The first 8 rows are patterns. Each new row is the sum of 2 different patterns, raised or lowered, with some noise. Before adding, each is slid sideways (what falls off one end comes back at the other) and multiplied by a number that may be negative. Names go in the order of the patterns.
Some rows, each with the names of its patterns after it:
[-0.67 -0.16  0.45  1.10 -0.03 -2.09  0.15  0.00 -0.68  0.05 -0.07  1.33
 -1.72 -1.08  0.04  0.17  0.14 -1.00  1.34 -0.27 -0.07 -0.69  0.23  0.06
 -0.03  0.32  0.02 -0.73  2.71  3.16  0.97  0.89  1.06 -0.90 -0.02 -0.25
 -0.95] | (6)
[ 1.76  0.59 -0.58 -2.44  0.83  1.56 -1.37  2.73  0.56  0.90  2.85  2.24
 -0.07  0.49  0.82  0.86  0.52  0.49  0.02  1.13 -0.27 -0.07 -0.02  3.55
  0.28  1.31 -0.42 -0.91 -0.27  0.00 -0.12  0.48 -3.55 -0.54 -0.31  1.10
  0.42] | (4)
[ 0.72  0.02 -0.70 -0.72 -0.47 -0.69 -1.28 -3.04  1.20  0.26  1.08  0.35
 -1.17 -1.37 -0.32  0.04 -1.79  0.45 -0.10  1.48 -1.27  1.97  0.61  0.21
 -0.18  0.55  0.10  0.52 -1.79  0.61  0.93 -0.18 -1.19 -0.12  0.08  0.30
 -2.41] | (3)
[ 0.30  0.21 -1.81 -1.73 -1.06 -0.36  0.63 -0.30  1.06 -1.87 -1.21 -1.54
  0.76  0.65 -0.06 -0.38 -0.56  0.01  2.14 -0.40 -0.43 -0.55 -0.57  0.07
 -1.29 -1.27  0.35  0.44  1.69 -0.40  0.01  0.66  1.16 -2.66 -0.28  0.42
 -0.83] | (0)
[-0.34 -0.06  2.28  1.18  1.22  3.55  0.92  1.05  1.16 -0.12  1.16 -1.43
  0.23  0.15  1.11 -0.06 -1.82  2.68  2.34 -1.39 -0.48 -0.43 -0.19 -1.10
  0.00  0.22 -1.69 -0.94  0.15  0.80 -0.38  0.15  1.44  1.53  0.98 -0.35
  0.53] | (1)
[ 0.53  3.49  1.21 -0.63  1.57  0.82 -0.09  0.23 -0.10 -0.05 -1.49 -1.83
 -0.68  0.92  1.20 -3.16  1.99 -0.27  0.11  2.75 -0.43  0.39 -1.46 -0.32
 -0.72 -2.18  2.25  3.50  0.42 -2.75  0.32  0.87  1.76  0.73 -0.03  0.57
  0.37] | (7)
[ 0.29 -1.61  1.90 -3.06 -3.23 -1.07  0.39  0.39  0.03  1.20 -2.73 -2.85
 -0.27 -1.19 -0.03  0.10 -1.51 -0.37  1.25  3.55  0.03 -1.01 -2.59 -0.15
  1.81  0.55  0.32  0.12  2.70  3.16  0.36 -1.41 -0.53 -0.85 -1.56  0.59
  0.13] | (2)
[-0.53  0.64 -0.18  0.25  3.55 -0.47 -0.55 -2.67  0.21 -0.02 -0.89  0.41
 -0.39  1.38 -1.09 -0.20 -0.03  0.46 -0.96 -2.10 -0.11  0.90  0.79  2.65
 -0.85  0.08  0.22  0.66 -0.39 -1.94  0.85  2.54 -0.25 -0.95  0.26 -0.01
 -0.49] | (5)

New rows, each followed by the names of its patterns:
[-5.70 -4.74 -1.67 -1.24 -1.48 -4.21 -2.06 -1.19 -0.82 -1.82 -2.90 -3.21
 -2.00 -0.48 -0.53 -1.79 -1.99 -1.65 -1.96 -3.50 -0.72 -1.48 -2.53 -3.32
 -3.65 -1.92 -2.90 -1.41 -4.34 -0.75 -2.58 -2.48 -0.74 -2.95 -2.12 -2.42
 -4.94] | (6) (7)
[ 0.64  2.49 -0.42 -0.59 -1.85 -0.88 -0.69  0.38 -0.22 -0.85 -3.54 -1.42
  0.97 -2.30 -0.90  0.27  0.01 -0.27 -0.13  1.10  1.43  0.72 -0.55 -2.98
  0.95 -2.72 -0.34 -0.99 -2.26  0.31 -0.54  2.13  0.37  0.69  1.75 -2.85
 -3.66] | (6) (7)
[ 1.09  0.41  2.28  1.64  1.75  1.38  4.71  2.07  2.71  1.94  0.65  1.42
  3.87  3.58  3.27  2.99  0.59  1.32  1.26  3.22  3.36  3.48  1.15  1.59
  2.82  3.90  2.76  1.68 -0.82  2.37  3.36  3.03  2.84  2.05  4.45  4.59
  1.90] | (0) (2)
[-2.60 -1.51 -1.78 -0.98 -0.96 -3.35 -1.86 -2.27 -1.61 -1.20 -1.32 -0.16
 -2.88 -2.08 -2.65 -0.89  1.18  0.96 -0.98 -1.28 -0.46  0.23 -1.58 -2.02
 -2.38 -2.31 -1.01 -2.15 -1.53 -0.74 -2.02  0.61 -1.58 -1.60 -0.27  0.32
 -3.00] | (6) (0)
[ 1.09  2.21  2.40  1.37  2.06  2.45  2.04  0.97  1.85  2.69 -0.12 -2.42
  1.52  1.16  0.79  2.29  1.62  1.90  2.22  1.03  2.75  2.04  1.83  2.07
  3.15  1.03  1.89  2.46  1.14  2.36  0.62  4.52  2.37  2.95  2.25  1.78
  2.84] | (6) (3)
[ 0.40  0.07  0.49  0.86  0.66  0.79 -0.96  2.13 -2.49 -1.42 -0.32  0.67
  0.49  0.93  2.33 -1.50 -2.16 -0.01 -1.68  1.05  0.42 -0.49 -0.14  1.47
  4.03  0.11 -1.37 -1.32  0.69  1.72  0.84  0.76  0.96  2.23  2.62  0.65
 -2.29] | (2) (5)
[ 4.56  2.92  0.71  3.38  0.95  1.77  3.05  0.94  1.44  0.93  1.96  2.17
  0.72  1.50  3.68  1.95 -0.07  2.10  2.32  3.14  1.02  1.03  2.19  2.13
  2.14  2.73  2.97  1.13  2.62  1.99  1.77  1.80  1.50  2.13  1.17  0.38
  3.16] | (6) (7)
[-4.71 -2.01  0.75 -2.55 -2.23 -3.51 -3.93 -1.53 -1.98 -0.95 -2.31 -4.60
 -2.49 -1.60 -2.76 -3.32 -1.20 -2.01 -1.64 -2.16 -0.11  0.50 -1.24 -2.79
 -3.38 -0.69 -3.26 -1.37 -2.13 -4.57 -1.41 -1.13 -1.09 -2.61 -1.17  0.42
 -3.74] | (7) (5)
[-0.34 -0.17  0.78 -1.54  1.18 -2.74 -1.06  0.30 -0.82 -0.76  0.55 -1.56
  0.66  0.81  1.06  0.69  0.67 -0.91 -0.81  0.82 -1.35  0.03 -0.67 -3.24
 -0.14 -0.99  0.45 -2.37  1.85  2.17 -1.17 -2.99 -1.35  1.36 -0.67 -0.80
 -3.08] | (3) (7)
[ 2.72  0.76  0.53 -0.87 -2.97 -0.21  0.64 -0.50  0.07  1.03 -0.07  0.79
 -0.16 -0.67 -1.00  2.06  1.48  0.66 -0.29  1.05 -1.69 -1.82  1.88  2.19
  0.44 -0.17  1.33 -0.30  0.88 -0.50 -0.81 -2.36  0.09  0.83  1.89 -0.41
  1.30] | (6) (2)
[-0.68 -1.42 -0.05 -0.31 -1.59 -0.26 -2.77  1.83 -0.22 -0.30 -1.32 -0.90
 -1.36 -2.48  0.73  0.61 -1.28  0.23 -3.94 -4.22 -1.25 -1.77 -3.22 -2.89
 -1.53 -0.37  1.56 -0.66 -2.38 -2.17 -2.57 -1.39 -1.20 -3.44 -1.60  0.24
 -0.81] | (6) (2)
[-1.29 -3.26  2.50  1.69  2.94  0.98  1.92  1.57  0.68  2.59  0.88  1.63
  0.76  1.52  0.49  0.28  1.10  0.34  0.52  0.09 -0.20  1.47 -0.78  0.02
 -0.52 -1.55  1.33 -0.42 -1.46  1.22  0.81  2.08  0.81  1.03  0.27  0.66
  2.59] | (1) (5)
[-0.83 -1.00 -0.47 -1.61 -1.44  0.39 -0.93 -2.05 -2.05  0.13 -0.25 -0.44
  0.74  0.46 -1.62 -0.69  0.01 -0.33 -1.87  0.34  1.77  1.28 -2.42 -0.68
 -1.82 -1.35 -0.45  0.61 -0.84 -0.85  2.89 -1.25 -0.99 -3.62  0.52 -2.50
 -1.87] | (3) (5)
[-0.92 -0.39 -3.24  0.47 -1.57 -1.87 -0.08 -1.73  0.18 -2.51 -1.94 -1.50
 -3.19  0.36  0.34 -0.11 -2.95 -1.24 -0.73 -0.26 -0.48 -2.19 -0.78 -1.20
 -0.71  0.73 -0.41 -1.84 -0.25 -0.75 -0.95 -2.89 -3.30 -2.16 -3.32 -3.67
 -1.35] | (6) (7)
[ 0.74  1.15 -1.78 -1.54  0.63 -2.00  0.07  0.75  0.16 -1.31 -1.38 -1.56
 -2.20 -1.06 -0.18 -0.27 -0.40  1.95  0.63 -1.03 -1.85 -0.89  0.68  1.44
  0.35 -0.04  0.37  3.72  1.80  0.05 -1.45 -0.67 -0.40 -2.14 -0.51  0.50
  0.80] | (0) (2)
[1.23 2.90 3.49 1.90 0.42 1.55 1.75 0.03 1.80 2.21 2.49 0.92 3.18 1.01
 1.00 1.97 2.08 2.82 1.83 2.91 1.85 1.31 2.65 3.49 2.58 2.83 1.88 1.61
 3.43 3.20 1.97 1.55 1.26 1.90 1.58 3.99 3.95] | (1) (2)
[ 2.57  2.62  0.65  1.54  2.09  1.03  0.09  2.88  1.69  0.56  1.13 -0.04
  0.27  1.37  1.17  0.43 -1.69 -0.57  1.14  1.74 -0.03 -0.59  0.31  0.86
 -0.62 -1.48 -1.21  0.40  1.57  0.33  1.47  1.39  0.04 -0.09  0.35  1.45
 -0.81] | (6) (2)
[-2.42 -0.67 -1.08 -0.28 -0.36 -1.44 -0.66 -3.47 -1.21 -1.98 -4.34 -4.19
 -2.32 -1.31 -2.24 -1.78 -1.65 -3.67 -2.59 -3.09 -4.35 -2.34 -2.42 -4.32
 -1.45 -3.24 -0.13 -1.17 -1.38 -2.27 -1.74 -0.33 -1.61 -2.92 -0.29 -1.95
 -1.29] | (4) (1)
[ 0.06  2.57 -1.53 -0.84 -1.18 -1.41 -0.21  0.19  0.01 -1.87  2.42  0.33
 -0.15 -2.50 -0.08 -2.71 -2.34  0.25  0.77 -1.63 -0.54 -1.68  0.61 -0.53
 -1.63 -1.65 -1.80 -0.94 -0.38  0.29  1.27 -2.74 -1.35 -0.64 -0.64 -1.99
 -2.46] | (3) (2)
[-1.70 -1.94 -2.53 -2.97 -2.04 -0.72 -3.17 -1.99 -2.80 -2.83 -1.92 -3.62
 -3.39 -2.60 -1.28 -0.44 -2.61 -2.39 -1.85 -0.65 -5.29 -2.55 -1.88 -2.62
 -2.22 -2.31 -3.91 -4.12 -3.47 -2.28 -2.71 -3.89 -1.81 -4.41 -4.18 -3.47
 -1.49] | (6) (0)
[-0.10 -3.04 -2.65 -2.85 -0.77 -0.94 -4.71 -3.52 -3.07 -3.91 -4.06 -1.96
 -2.59 -5.76 -3.55 -1.70 -3.41 -2.24 -2.82 -1.81 -1.65 -1.71 -3.44 -0.18
 -2.36 -2.28 -2.03  1.34 -3.86 -1.26 -2.08 -1.52 -0.77 -2.10 -1.27 -1.80
 -2.36] | (4) (7)
[-0.27 -0.59 -0.60 -3.99 -1.37 -1.01  1.48 -0.81  0.50 -0.64 -1.64 -2.88
 -0.89 -0.30 -1.68  1.74  0.49 -0.34  1.86  1.52 -0.12 -1.81 -0.44  0.26
 -1.04 -0.03 -0.73 -1.09 -1.78 -1.52 -1.20  2.45 -0.60  0.96 -2.48 -2.37
 -1.80] | (4) (0)
[-0.09 -3.58 -6.20 -1.75  0.44 -1.94 -1.45 -3.29 -0.38 -1.06 -1.42 -1.82
 -1.08 -2.28 -3.69 -1.92 -0.97 -1.22 -0.43 -0.73  0.07 -0.80  0.17  1.98
  0.43 -1.66 -2.34  2.16 -2.42 -1.75 -1.97 -3.59 -0.21 -1.57  0.67 -0.35
 -1.84] | (1) (7)
[-2.32 -1.97 -3.79 -1.47 -2.23 -2.32 -1.43 -1.06  0.01 -3.44 -4.71 -1.92
  0.73 -2.40 -2.69 -4.32 -2.22 -1.94 -2.77 -2.99 -0.97 -4.71 -3.35 -1.21
 -3.39 -2.47 -1.02 -0.99 -1.21 -1.54 -1.25 -0.49 -2.20 -1.65 -2.42  1.25
 -3.89] | (0) (7)
[ 0.73 -0.60  1.43 -0.53 -0.82 -0.45  0.83  0.24  0.31 -1.34  0.02  0.36
  0.88 -1.53 -0.66 -0.90 -0.24  1.17 -1.29  2.55  0.63  1.88 -0.96  2.50
  3.14 -1.19 -1.08  2.26  1.36  1.77 -0.24  2.27  1.54  0.66  1.68  1.73
  1.06] | (3) (1)
